The same things were measured in two ways. Each way mixes the same 9 hidden numbers, adds some noise and spreads widely along 5 directions of its own, which tell nothing about the thing.
(in the rows, 128 means zero)
Some things both ways: the first way, then the second way.
[132 132 147 132 145 101 132 129 153 142 144 127 108 130 135 135 137 135
 143  72 173 124]
[132 160 129 108 167 126 142 118 185 124 171 117 134 124 146 123 137 136]

[ 82  95 120 160 115 126 107 167  97 155 146 139 108 138 101 150  60  98
  86 185 136 164]
[153 155 168  94 183 205 129  62 109 132 101 120 153 151 148 149 165 113]

[119 115  83 152  90 109 149 100 145 108 114 125 166 130 115 132 154 125
 132 116  63 101]
[123 130 121 146 111 125 133 118 116 138 204 117 113 102  61 140 111 187]

[135 156 167 126 154 146 111 147 164 113 157 138 155  68  91 122 149 121
 144 122 131 148]
[105  95 107 170 120 115 134  94 136 143  76 112 124 108 128 169 131 105]

[ 97 130 148  69  98 129  96 118 110 131 121 116 126 154 116 177 110 111
 180 148 106 146]
[123 155 109 145 101 104 156 127 122 104 156 157 136 147 111 108 144 118]

[170 136 161 114 116 153 131  99 106 169 155 171 107 122 137 137 125 125
 146 128 118 119]
[126  67 120 193  95  90 103 151 124  91 155 111 118  83  74 158 145 163]

[173 161 151 145 120 156 227 122 100 186 142 148  92 122 120  75 166 122
 159  87 117  84]
[121 148  61 130 117 107 117 112 110 130 101 120 110 139 122 108 184 109]

[121 137 133  51 101 156 177 117  33 175 127 145  91 150 131 131 117 115
 205 125 105 128]
[137 118 174 165 159 124 139 168 117 129 170  57  91 136  89 139 151 161]

[112 137 153 166 153 140  77 152 166 131 131 133 131 102 119 144  84 122
 102 145 154 189]
[114 103 121 143 138 148 137  98 129 148 135 111 108 110  94 149 136 135]

[131 114  96  68 120 112 138 133  88 122  97 114 106 164 147 139 124 117
 172 152 114 125]
[104 147 181  83 124 188 159 106 120 141 122 108 135 134 126 118 113 116]

[101 135 166 104 111 147 116 130 116 135 108  98 114 165 130 148  92 106
 163 132 116 173]
[110  68 102 190 120 118 185 118 102 164 174  93 110 115  71 143 136 128]

[136 136 152 155 143 124 126 125 212  75 123 105 191  73 117 101 167 122
 118  77 116 152]
[156 182 102  60 147  73 104 122 147 138 196 152 107 133 113 145 127 163]

[123 132  92 139  93 132 170 101  94 169  96 137 119 162 120 140 123 132
 152 122  86  91]
[118 125  96 136 123 107 167 121 171  96 177 195  76 118  96  83 137 136]

[142 120 153 103 157 122 155 106 167 116 141 116 151 121 137 107 122 158
 111  40 167 133]
[172 159 101 117 157  51  67 100 151 115 116 103 146  98 173 182  82 168]

[131 116 198 162 158 153  74 136 115 152 105 133 108 131 125 173  65 101
 135 101 147 184]
[ 99 115  96 148 131 135 206  88  98 151 151 145 115 146  99  90 152 127]

[152 125 182  78 144 138  81 120 130 135 124 117  98 167 154 156  85 126
 137 141 160 152]
[110  66 157 166 122 132 137 127 125 142 167  63 150  69 116 181 104 145]

[152 141 165 182 155 101  97 103 159 151 146 161 122 100 157 129 173 140
 111  49 176 100]
[110 176 115 121 103 122 137 121 128 113 122 141 126 144 136 105 151 101]

[117 114 108 138 117  93 150 109 181 132 141 124 159 132  92 152 131 153
 109  79 132  83]
[131 188 140 142 165 171 125 104 140 137 205  91 134  96 148 121 133 171]

[134 126 156 173 127 126 129 100 174 131 122 109 135 156 141 118 117 138
  89  84 133 125]
[123 139  32 144  93  76 137  82  98 126 123 162 136 130 126 112 141 115]

[152 136 158 203 136 147 146 109 129 168 121 160 130  98 120 125 129 122
 119  66 122 119]
[137 178 115  77 148 145 109  93 132 138 134 148 107 136 120 129 156 136]

[128 104 115  86 127 130 120 147 112 129 120 115 109 160 122 150  67 120
 132 178 127 154]
[100  74 129 159 122 162 176  81 109 126 121 124 135 105 114 116 122 123]

[145 141  89 120 104 130 179  92 114 154 124 129 108 178 153  98 137 158
 128 131 102  87]
[100 123  79 169 106 101 162 132 111 117 132 131  90 129 100  88 161 119]

[147 123 115 169 151  82 120  98 186 126 130 132 138 132 156 121 156 164
  85  60 170  83]
[ 93 159 160 130 137 211 153 102 110 161 138  76 127 113 147 121 134 112]

[ 75 129 126 157 119 137  78 137 153 123 109 110 147 142 109 156  73 123
  99 168 116 178]
[133  92 100 146 148  87 156 101 179 119 159 181  95 108 107 153 115 133]

Other things, the second way, with their names:
k_652: [152 189 134 127 121 104  84 134 139  85 149 120 132 124 129 127 129 162]
k_689: [157 207 102 131 170 108 136 112  92 128 138  97 128 161 175 106 154 135]
k_972: [130 140 118 140  70 126 105 110  27 130 131  90 155 114 112 148 110 135]
k_356: [150 200 125  67 116 165  99  82  70 121 118 136 163 153 143 123 155 111]
k_830: [111 189 127  81  95 109 121 115 133 117 100 152 140 151 150 133 125  98]
k_850: [104 124 119 136 114 148 138  87 156 117 124 150 145 106 132 138 126 110]
k_124: [117 132  78 146  62 102 137 107  64 122 149 129 143 134  73  99 140 143]
k_172: [127 160 120 139 129 129 109 117  98 129  79  71 138 154 123 127 180 128]
k_973: [125 111 112 129 132 130 113  90 130 156 114 105 124 106 115 179 126 124]
k_131: [146 154 127 131 148 122 144 142 118  90 186 131 114 156  95  81 198 159]
k_942: [115  97 112 172 112  87 156 143 128 124 155  99 112 104 104 128 108 145]
k_818: [ 84 181  99 104  90  92 133 101 155 152  94 122 139 127 152 134  91 111]
k_234: [128 136 117 112 158 101 143 123 180 124 137 135 101 137 122 125 143 130]
k_698: [ 84 120  59 181  89 108 179 112 139 124 175 156 100 111  84  79 154 136]
k_752: [155 183 105 114 137 143 112  91  89 110 129 141 144 152 144 119 169 119]
k_984: [111  71 115 179 134 142 167  91 113 144  79 114 119 127 122 159 149  78]
k_415: [110  60 135 155 141 151 154  69 138 138  79 143 114  93 131 174 103 104]
k_986: [ 80 134  61 195 102  92 183 134 161 109 137 158  89 139 116  87 184  88]
k_857: [115 148 168  98 145 154 124 132 115 167 160  70 107 120 110 150 127 153]
k_247: [ 89  97 118 180 108 103 149 129 166 137 160 112  95  67 110 152  85 151]
k_933: [120 123 113 167 144 117 184 142 158 116 214 163  60 135  64  88 164 151]
k_699: [109 165  91 114 121  96 168 113 155 125 156 160 109 139 133  90 126 117]
k_168: [147 142 125 132 172 117 178 108 121  99 122 175  90 162 143  98 161 109]
k_758: [146 155 115 144 102 106  76 104 111 109 127 101 153 107 111 149 107 165]
k_174: [150 119 114 117 137 134  74  65 106 140  71 105 166 114 143 203 136 123]
k_824: [107  34 118 150 113  82 160  99 166 107 111 167 104  85  94 151  90 138]
k_219: [ 99 102  92 157  70  64 124 126 140 101 131 166 111  95  95 147 110 134]
k_39: [105  52 132 164 137 102 181 109 138 133 104 116 122 112 115 153 112 120]
k_54: [ 96 105 174 133 120 138 183 154 118 127 112 132  78 137 117 135 135  84]
k_101: [100 116 132 178 107 152 181 119  64 111 153 133  94 124 100  84 144 134]
k_717: [145  88 161 148 177 154 129  92 125 151 167  80 132  87 113 176 113 173]
k_323: [ 87 151 102 124  76 116 150  96 130 113 102 158 116 120 120  93 101 120]
k_440: [118 136 120 121 156 133 149  90 150 138 109 132 126 126 162 149 142 102]
k_19: [100 139 101 126  78 112 158  97  59 119  92 133 139 139 135  91 111 109]
k_651: [133 111  98 164 154 119 160 124 135 118 155 130 108 134 125 119 187 105]
k_537: [156 158 136 110 159  67 145 130 115  99 109 138  99 170 142 110 129 143]
k_17: [132 107 121 155 143 105 144 108 121 124 166 113 119 100 110 137 104 178]
k_925: [124  93 172 109 150  88 156 134 156 107 116 144 119 118 163 171 105 111]
k_112: [145 159 173 120 152 158 125 130  85 114 162  79 147 148 111 122 170 166]
k_7: [120 133 107 155  55 126  51 111  40 140  90  54 172  90 122 191 128 120]
k_94: [119 192 161  86 100 212  62  86  80 140  99  78 166 103 151 160 127 120]
k_945: [117 173 137 108 133 123 143 146 124 170 205  80  88 104 128 137  83 154]
k_765: [144 135 114 147 143  92 136 119 163  85 152 177  89 110 127 122 119 146]
k_143: [ 83  87  91 160  66 108 136  81 140 127  81 141 183  79 165 182  96  68]
k_801: [154 118 103 130 168  79 159 131 171  86 166 187  78 133 134 110 144 123]
k_724: [126  95 133 201 125 116 104 130 153 105 107  84 123  76 144 172 115 126]
k_182: [127 169 121 136 142 118 161 102  85 148 151  79 149 157 113  99 137 170]
k_577: [111 101 132 155 130 149 143  86 124 118  87 129 154 129 127 149 157  98]
k_505: [100  60 119 156 107 137 143  85 103 149  80 105 138 102 117 172 113  99]
k_235: [124 138 137  99 124 146 100  67 135 149 117 106 178  94 151 192  85 131]
k_424: [113 127  82 173  96  87 184 126  85 125 172 131 112 153  63  79 142 151]
k_941: [141 153 115  99 156 127 131 124 123 122 175 124 101 132 113 105 161 156]
k_197: [135  96 156 106 144 105 135 116 174 124 172 162 106  83 131 186  70 137]
k_706: [113 155 105 145 135  66 140 121 170 107 130 137 110 125 132 111 114 163]
k_678: [131 158 116 133 137  79 167 139 119 103 173 150 106 153 120  87 144 147]
k_345: [119 121 126 141 153 121 159 126 145 128 188 114 118 106 124 119 142 156]

Some of these things the first way, each followed by its name:
[149 132  96 133 135 116 139 118 116 135 101 138 125 133 136 129 149 135
 141 119 115  89]  k_323
[130 127 178 122 137 137 113 156 122 139 114 120 121 121  94 156 112  94
 153 130 135 135]  k_235
[121 149 121 129 121 112 173 144 106 180 162 161 113 107 103 103 172 133
 120 121 157  60]  k_724
[116 135 129 134 152 132  79 146 158 111 114 117 134 123 142 126  99 132
  98 165 151 175]  k_857
[105 176 144 131 110 147  92  96 129 177 135 133  98 178 129 162 102 154
 150 148 124 125]  k_986
[ 84 145 108 110 112 145 132 192 108 133 136 109 125 132  57 126 107 101
 126 245 101 125]  k_440
[155 116 133 201 116 123 184 128 117 157 167 155 113 120 120  77 159 111
  81 109 111  82]  k_174
[144 105 142 103 146 118 110 109 159 102 126 144 180  81 121 148 130 136
 121  74 140 133]  k_101
[137 110 144  76 158 123  95 143 136  98 104 106 134 132 144 135  96 125
 121 137 159 159]  k_19
[107 145 108 121 128 112  92 149 147  98 130 118 149 112 120 121 163 120
 121 184 117 119]  k_830
[116 151 119  49 115 150 115 139  66 125 100 126 131 134 125 124 140 112
 168 202  94 120]  k_54
[131 146 152  60 141 163 120 143 109 145 160 135  90 134 131 136  76 128
 172 163 143 197]  k_172
[107  98 134  99 139 118  71 158 132 119 161 138 116 123 132 158  66 116
 102 179 166 194]  k_112
[123 152 160 166 139 137  90 143 163 147 124 135 129 107  92 166 112 120
 142 131 134 146]  k_698
[132  95 107 184 128 101 165 148 141 125 153 139 142 103 104  98 143 113
  74 113 127 101]  k_717
[143 144 164 159 162 136 107 112 139 152 135 147 106 118 157 134 111 141
 135  66 165 162]  k_234
[ 97 117  50 103  96  85 156 120 150 114 152 127 149 137 127 117 150 155
 105 150 116  95]  k_652
[158 117 121 163 167 119  90 140 171  90 134 139 145  88 148 109 129 128
  85 138 140 160]  k_824
[157 115 107 131 143 115 130 118 117 115 141 127 104 161 169  95 129 138
 102 141 123 124]  k_39
[129 119 106 130 119 141 136 115 110 137 110 124 127 163 128 125  91 137
 106 157 101 123]  k_415
[105 164 109 109 140 131  87 149 134 115 101  96 116 165 122 136 118 137
 144 197 121 132]  k_818
[162 125 141 124 119 126 144 116 121 136 170 153 118 120 119 124 153 118
 146 123 104 104]  k_577
[158 130 159 139 161 122  98 148  99 127 143 156 124  94 134  99 170 107
  93 147 148  89]  k_925
[145 115 129 178 144 120 129 112 157 147 129 135 113 144 164 111  99 146
  72  98 163 139]  k_941
[116 111  93 136 119  98 142 126 115 124 136 129 132 139 136 108 148 128
 100 127 124  95]  k_678
[105 125 171 152 144 136  64 142 129 131  89 129 152 104 113 158 105 105
 104 132 142 143]  k_197
[141  99 116 121  89 108 181  95  89 145 106 124 126 169 151 102 160 118
 110 102 104  56]  k_972
[ 92 155 150  68 129 142 149 159 104 134  59  88 142 125  89 136 135 105
 188 119 133 122]  k_945
